The rows of each matrix lie in a flat space through zero, up to rounding. After each matrix: how many dimensions does the smallest such space have?
In the rows, 128 means zero.

[[ 83 126 128 153  96 153 158 127 140 136 138 138 128 139 130 139 147 126
  132 138 136 138]
 [126 123 130 131 103 135 125 123 120 130 137 100 128 143 128 130 131 125
  116 125 122 139]
 [128 130 123 125 132 142 120 133 132 128 118 123 132 122 120 118 114 135
  135 129 132 119]
 [153 131 125 111 157 116 114 130 127 120 109 134 122 109 129 124 115 143
  132 123 133 115]
 [ 96 103 132 157  43 145 146 116 126 151 176  93 142 202 137 122 155 100
  115 134 104 164]
 [153 135 142 116 145  89 122 118 103 117 139 117 117 116 134 150 140 114
  102 117 120 141]
 [158 125 120 114 146 122 107 132 118 130 119 126 132 119 125 118 110 131
  130 128 128 119]
 [127 123 133 130 116 118 132 123 130 129 140 125 129 148 134 125 138 120
  125 125 117 137]
 [140 120 132 127 126 103 118 130 142 136 157 138 154 177 129  89 126  92
  143 125  94 130]
 [136 130 128 120 151 117 130 129 136 123 115 149 122 116 133 127 127 139
  136 126 133 119]
 [138 137 118 109 176 139 119 140 157 115  78 158 120  92 123 110 101 172
  158 125 148  90]
 [138 100 123 134  93 117 126 125 138 149 158 128 149 196 142  94 134 107
  139 132  99 141]
 [128 128 132 122 142 117 132 129 154 122 120 149 129 139 134 110 128 136
  146 122 121 117]
 [139 143 122 109 202 116 119 148 177 116  92 196 139 107 121  84  99 145
  181 126 130  81]
 [130 128 120 129 137 134 125 134 129 133 123 142 134 121 125 123 120 128
  138 135 133 121]
 [139 130 118 124 122 150 118 125  89 127 110  94 110  84 123 165 120 150
  100 133 156 133]
 [147 131 114 115 155 140 110 138 126 127 101 134 128  99 120 120 102 148
  139 132 143 108]
 [126 125 135 143 100 114 131 120  92 139 172 107 136 145 128 150 148  82
   99 133 114 159]
 [132 116 135 132 115 102 130 125 143 136 158 139 146 181 138 100 139  99
  138 125  97 138]
 [138 125 129 123 134 117 128 125 125 126 125 132 122 126 135 133 132 133
  125 126 128 129]
 [136 122 132 133 104 120 128 117  94 133 148  99 121 130 133 156 143 114
   97 128 127 153]
 [138 139 119 115 164 141 119 137 130 119  90 141 117  81 121 133 108 159
  138 129 153 104]]
  6

[[107 102 146 138 200 139 142 128 140 125 109 160 109 126 119 148 127 125
  118 119 176  97]
 [102 114 132  96 119 141 116 110 149 132 100 139 121 113 114 130 146 120
  152  97 184 107]
 [146 132 147 110 127 135 139 117 123 141 106 128 149 101 141  81 140 150
  146 142 165 138]
 [138  96 110 154 142 127 119 139 138  96  87 155 136  70 148  72 104 106
  156 161 178 111]
 [200 119 127 142  98 131 124 129 136 122 115  95 167 142 163 103 182 112
  167 127 140 145]
 [139 141 135 127 131 136 123 134 117 128 141  90 119 140 127 131 122 112
  115 131 112 174]
 [142 116 139 119 124 123 124 122 154 122 164 124 135 117 169 154 143 126
  144 148 111 119]
 [128 110 117 139 129 134 122 146 130 133 138 125 104 149 136 156 158 111
  141 125 150 114]
 [140 149 123 138 136 117 154 130  99 129 131 131 151 154 103 116 109 160
   86 123  62 108]
 [125 132 141  96 122 128 122 133 129 133 131  91 109 146 116 165 139 114
  114  98 137 125]
 [109 100 106  87 115 141 164 138 131 131 105 117 113 102  99  58  88 107
  117 122 157 143]
 [160 139 128 155  95  90 124 125 131  91 117 105 115 119 156 116 122 125
  123 132 127 147]
 [109 121 149 136 167 119 135 104 151 109 113 115 101 120 153 168 115  93
  107 131 166 142]
 [126 113 101  70 142 140 117 149 154 146 102 119 120  69 159  89  90  85
  140 137 152 123]
 [119 114 141 148 163 127 169 136 103 116  99 156 153 159  48 117 103 151
   86  94 127  94]
 [148 130  81  72 103 131 154 156 116 165  58 116 168  89 117  26  77 103
  122 122 143 125]
 [127 146 140 104 182 122 143 158 109 139  88 122 115  90 103  77  44 124
   81 128 146 168]
 [125 120 150 106 112 112 126 111 160 114 107 125  93  85 151 103 124 128
  148 118 199 162]
 [118 152 146 156 167 115 144 141  86 114 117 123 107 140  86 122  81 148
   69 128 114 150]
 [119  97 142 161 127 131 148 125 123  98 122 132 131 137  94 122 128 118
  128 129 164 139]
 [176 184 165 178 140 112 111 150  62 137 157 127 166 152 127 143 146 199
  114 164  75 132]
 [ 97 107 138 111 145 174 119 114 108 125 143 147 142 123  94 125 168 162
  150 139 132  58]]
  14

[[123 138 127 147 163 134 158 147 151 143 148 113 112 130 120 104 142 133
  125 133 119 152]
 [138 109 129 107  78 119  88 102  94 110 105 145 155 118 138 167 110 128
  132 116 141  96]
 [127 129 128 124 124 128 124 126 126 125 124 131 128 130 129 129 126 125
  129 129 129 124]
 [147 107 124 206 181 134 193 164 158 177 201  66 134  78 105 129 159 189
  119  99 120 189]
 [163  78 124 181 112 122 139 129 110 153 172  87 172  60 119 185 134 192
  124  80 139 147]
 [134 119 128 134 122 126 126 126 123 130 132 124 137 117 128 140 127 137
  128 120 131 128]
 [158  88 124 193 139 126 161 143 128 164 186  77 159  64 113 166 145 194
  121  86 132 165]
 [147 102 126 164 129 126 143 135 125 147 160  99 149  89 120 154 136 167
  125 102 132 146]
 [151  94 126 158 110 123 128 125 111 141 152 105 160  84 124 170 129 169
  126  96 137 135]
 [143 110 125 177 153 130 164 147 141 157 173  89 137  92 114 137 145 169
  123 106 126 163]
 [148 105 124 201 172 132 186 160 152 173 196  70 137  77 107 135 156 187
  120  98 122 183]
 [113 145 131  66  87 124  77  99 105  89  70 177 123 168 146 126 104  80
  135 151 134  80]
 [112 155 128 134 172 137 159 149 160 137 137 123  96 151 121  83 142 113
  126 148 115 150]
 [130 118 130  78  60 117  64  89  84  92  77 168 151 138 147 164  99 105
  135 128 143  74]
 [120 138 129 105 119 128 113 120 124 114 107 146 121 147 134 121 121 107
  130 140 128 113]
 [104 167 129 129 185 140 166 154 170 137 135 126  83 164 121  66 144 103
  126 159 110 153]
 [142 110 126 159 134 127 145 136 129 145 156 104 142  99 121 144 136 159
  125 109 129 146]
 [133 128 125 189 192 137 194 167 169 169 187  80 113 105 107 103 159 164
  120 119 115 185]
 [125 132 129 119 124 128 121 125 126 123 120 135 126 135 130 126 125 120
  129 132 128 122]
 [133 116 129  99  80 120  86 102  96 106  98 151 148 128 140 159 109 119
  132 123 140  93]
 [119 141 129 120 139 131 132 132 137 126 122 134 115 143 128 110 129 115
  128 140 124 129]
 [152  96 124 189 147 128 165 146 135 163 183  80 150  74 113 153 146 185
  122  93 129 166]]
  2

[[190 175 137 137 157 153 146 133 103 116 128  90 135 160 155 150 155  96
  108  99  92 146]
 [175 210 103 202 151  99 152 153 117 127  75 200 194 152 228 100 113  57
  154 166 127 119]
 [137 103 144  99 119 149 210 113 131 128  90 104 101 131 140 196 121 153
   91 107 100  71]
 [137 202  99 112 172 155 177 157 109 113 136 100  89 137 174 172 140 225
   76 102 101  88]
 [157 151 119 172 140 131 110 117 147 124 144 110 144 150 120 131 131 155
  111 151 125 134]
 [153  99 149 155 131 179 113 147 100  86  76 173 123 125 164  81  89  81
  147 134 149  81]
 [146 152 210 177 110 113 126 110 189 180 194 105 133 171  26 122 111 100
   92 133 158 160]
 [133 153 113 157 117 147 110 207  98 121 143 156 158 130  95 108  82 161
  131 171 120 129]
 [103 117 131 109 147 100 189  98 205 118 129  96 129 124 183 136 105 128
  116 101 113 126]
 [116 127 128 113 124  86 180 121 118 194 118 138 168 130 156 136 150 173
  108 126 124  92]
 [128  75  90 136 144  76 194 143 129 118 109 107 151 107 119 141 117  72
  203 178 155  70]
 [ 90 200 104 100 110 173 105 156  96 138 107 238 122 147 193 110 111 186
  105 114  98 132]
 [135 194 101  89 144 123 133 158 129 168 151 122  99 125 141 147 180 179
  134  91 125 147]
 [160 152 131 137 150 125 171 130 124 130 107 147 125 196 149 140 114  68
  126 134 135 146]
 [155 228 140 174 120 164  26  95 183 156 119 193 141 149 178  81 160 155
  108 103  38 182]
 [150 100 196 172 131  81 122 108 136 136 141 110 147 140  81 104 138  73
  145 142 185 141]
 [155 113 121 140 131  89 111  82 105 150 117 111 180 114 160 138 216 149
  159 123 149 130]
 [ 96  57 153 225 155  81 100 161 128 173  72 186 179  68 155  73 149 124
  226 181 192 115]
 [108 154  91  76 111 147  92 131 116 108 203 105 134 126 108 145 159 226
  133 125 127 141]
 [ 99 166 107 102 151 134 133 171 101 126 178 114  91 134 103 142 123 181
  125 166  88 108]
 [ 92 127 100 101 125 149 158 120 113 124 155  98 125 135  38 185 149 192
  127  88 102 110]
 [146 119  71  88 134  81 160 129 126  92  70 132 147 146 182 141 130 115
  141 108 110 172]]
  18

[[236 202 123 172 106 127 100 139 113 110 162 179  95 177 157 126 145 103
  146  99 106 112]
 [202 183  92 152 130 110  96 150 122 126 123 152 116 150 153 140 155 107
  122 110 120 102]
 [123  92 150 132 128 100 133  78 110  99 143  48 156 136 134  92  83 139
  135 131  97 174]
 [172 152 132 153 114 121 105 118 115 111 144 132 123 161 137 126 124 108
  128 113 146 132]
 [106 130 128 114 172 140 118 134 108 155 101 125 146  87 138 120 144 173
  147 125 125 116]
 [127 110 100 121 140 220 146 154 131 206 153 154 140 147  80 193 131 131
   82 104 128 118]
 [100  96 133 105 118 146 176 119 143 116 139 136 118 113 115 111 141 112
  128 143 106 136]
 [139 150  78 118 134 154 119 171 155 145 125 197 116 124 122 145 162 152
  114 128 135 103]
 [113 122 110 115 108 131 143 155 165 138 148 158 121 142 106 140 123 130
  113 149 112 137]
 [110 126  99 111 155 206 116 145 138 176 119 155 151 120 105 176 150 167
   98 108 131 103]
 [162 123 143 144 101 153 139 125 148 119 214 143  91 130 112 130  91 160
  155 100  82 121]
 [179 152  48 132 125 154 136 197 158 155 143 231  84 131 116 149 161 137
  107 119 145  95]
 [ 95 116 156 123 146 140 118 116 121 151  91  84 154 133 125 166 113 129
  111 129 133 116]
 [177 150 136 161  87 147 113 124 142 120 130 131 133 216 131 167  81 128
   96 124  91 150]
 [157 153 134 137 138  80 115 122 106 105 112 116 125 131 162  92 138 115
  151 138 124 131]
 [126 140  92 126 120 193 111 145 140 176 130 149 166 167  92 190 144 115
   69 114 129 137]
 [145 155  83 124 144 131 141 162 123 150  91 161 113  81 138 144 197  85
  120 113 124  85]
 [103 107 139 108 173 131 112 152 130 167 160 137 129 128 115 115  85 219
  153 151 152 128]
 [146 122 135 128 147  82 128 114 113  98 155 107 111  96 151  69 120 153
  176 129 116 129]
 [ 99 110 131 113 125 104 143 128 149 108 100 119 129 124 138 114 113 151
  129 159 107 138]
 [106 120  97 146 125 128 106 135 112 131  82 145 133  91 124 129 124 152
  116 107 209 137]
 [112 102 174 132 116 118 136 103 137 103 121  95 116 150 131 137  85 128
  129 138 137 124]]
  12

[[105 115  99 169 141  97 148 139 154 108 139 130 168 154 122 130 159 157
  100 123 137 160]
 [115 112 127 180 101 119 141 161  97 108 116 110 121 131 142 153  97 119
  156 113 132 143]
 [ 99 127 110 145 147 117 160 124 120 154 131 147 136 124 153 134 143 109
  162 115 110 137]
 [169 180 145 157  91  91 119 187  88 153 163 101 118 156 144 140  73  61
  127 147 154 110]
 [141 101 147  91 117 181  98  68 162 104  85 123 116 120  86 138 177 187
  134 116 145 148]
 [ 97 119 117  91 181 164 142  68 150 137  93 148 139 100 124 101 160 176
  141 135 106 122]
 [148 141 160 119  98 142 117 144  94 130 127 124  90  94 177 136  92 130
  145 131 138 110]
 [139 161 124 187  68  68 144 181 115 102 186 142 133 168 127 146 115 103
   62 140 151 142]
 [154  97 120  88 162 150  94 115 150 125  87  55 153 131  90 106 129 154
  158 125 150 138]
 [108 108 154 153 104 137 130 102 125 110 116 144 148 142 113 152 158 154
  120 102 149 154]
 [139 116 131 163  85  93 127 186  87 116 156  99 141 152 124 136  92  85
  120 122 141 129]
 [130 110 147 101 123 148 124 142  55 144  99  48 123  78 202 109  73 148
  222 111 153 109]
 [168 121 136 118 116 139  90 133 153 148 141 123 131 164 101 142 179 115
  125 132 138 127]
 [154 131 124 156 120 100  94 168 131 142 152  78 164 204  83 138 128  75
  128 122 152 125]
 [122 142 153 144  86 124 177 127  90 113 124 202 101  83 120 138  97 103
   83 153 109 139]
 [130 153 134 140 138 101 136 146 106 152 136 109 142 138 138 129  88  80
  144 121 140 128]
 [159  97 143  73 177 160  92 115 129 158  92  73 179 128  97  88 138 146
  146 147 146 112]
 [157 119 109  61 187 176 130 103 154 154  85 148 115  75 103  80 146 156
  124 196  87 104]
 [100 156 162 127 134 141 145  62 158 120 120 222 125 128  83 144 146 124
   63 125 113 138]
 [123 113 115 147 116 135 131 140 125 102 122 111 132 122 153 121 147 196
  125 144 140 131]
 [137 132 110 154 145 106 138 151 150 149 141 153 138 152 109 140 146  87
  113 140 113 140]
 [160 143 137 110 148 122 110 142 138 154 129 109 127 125 139 128 112 104
  138 131 140 127]]
  12
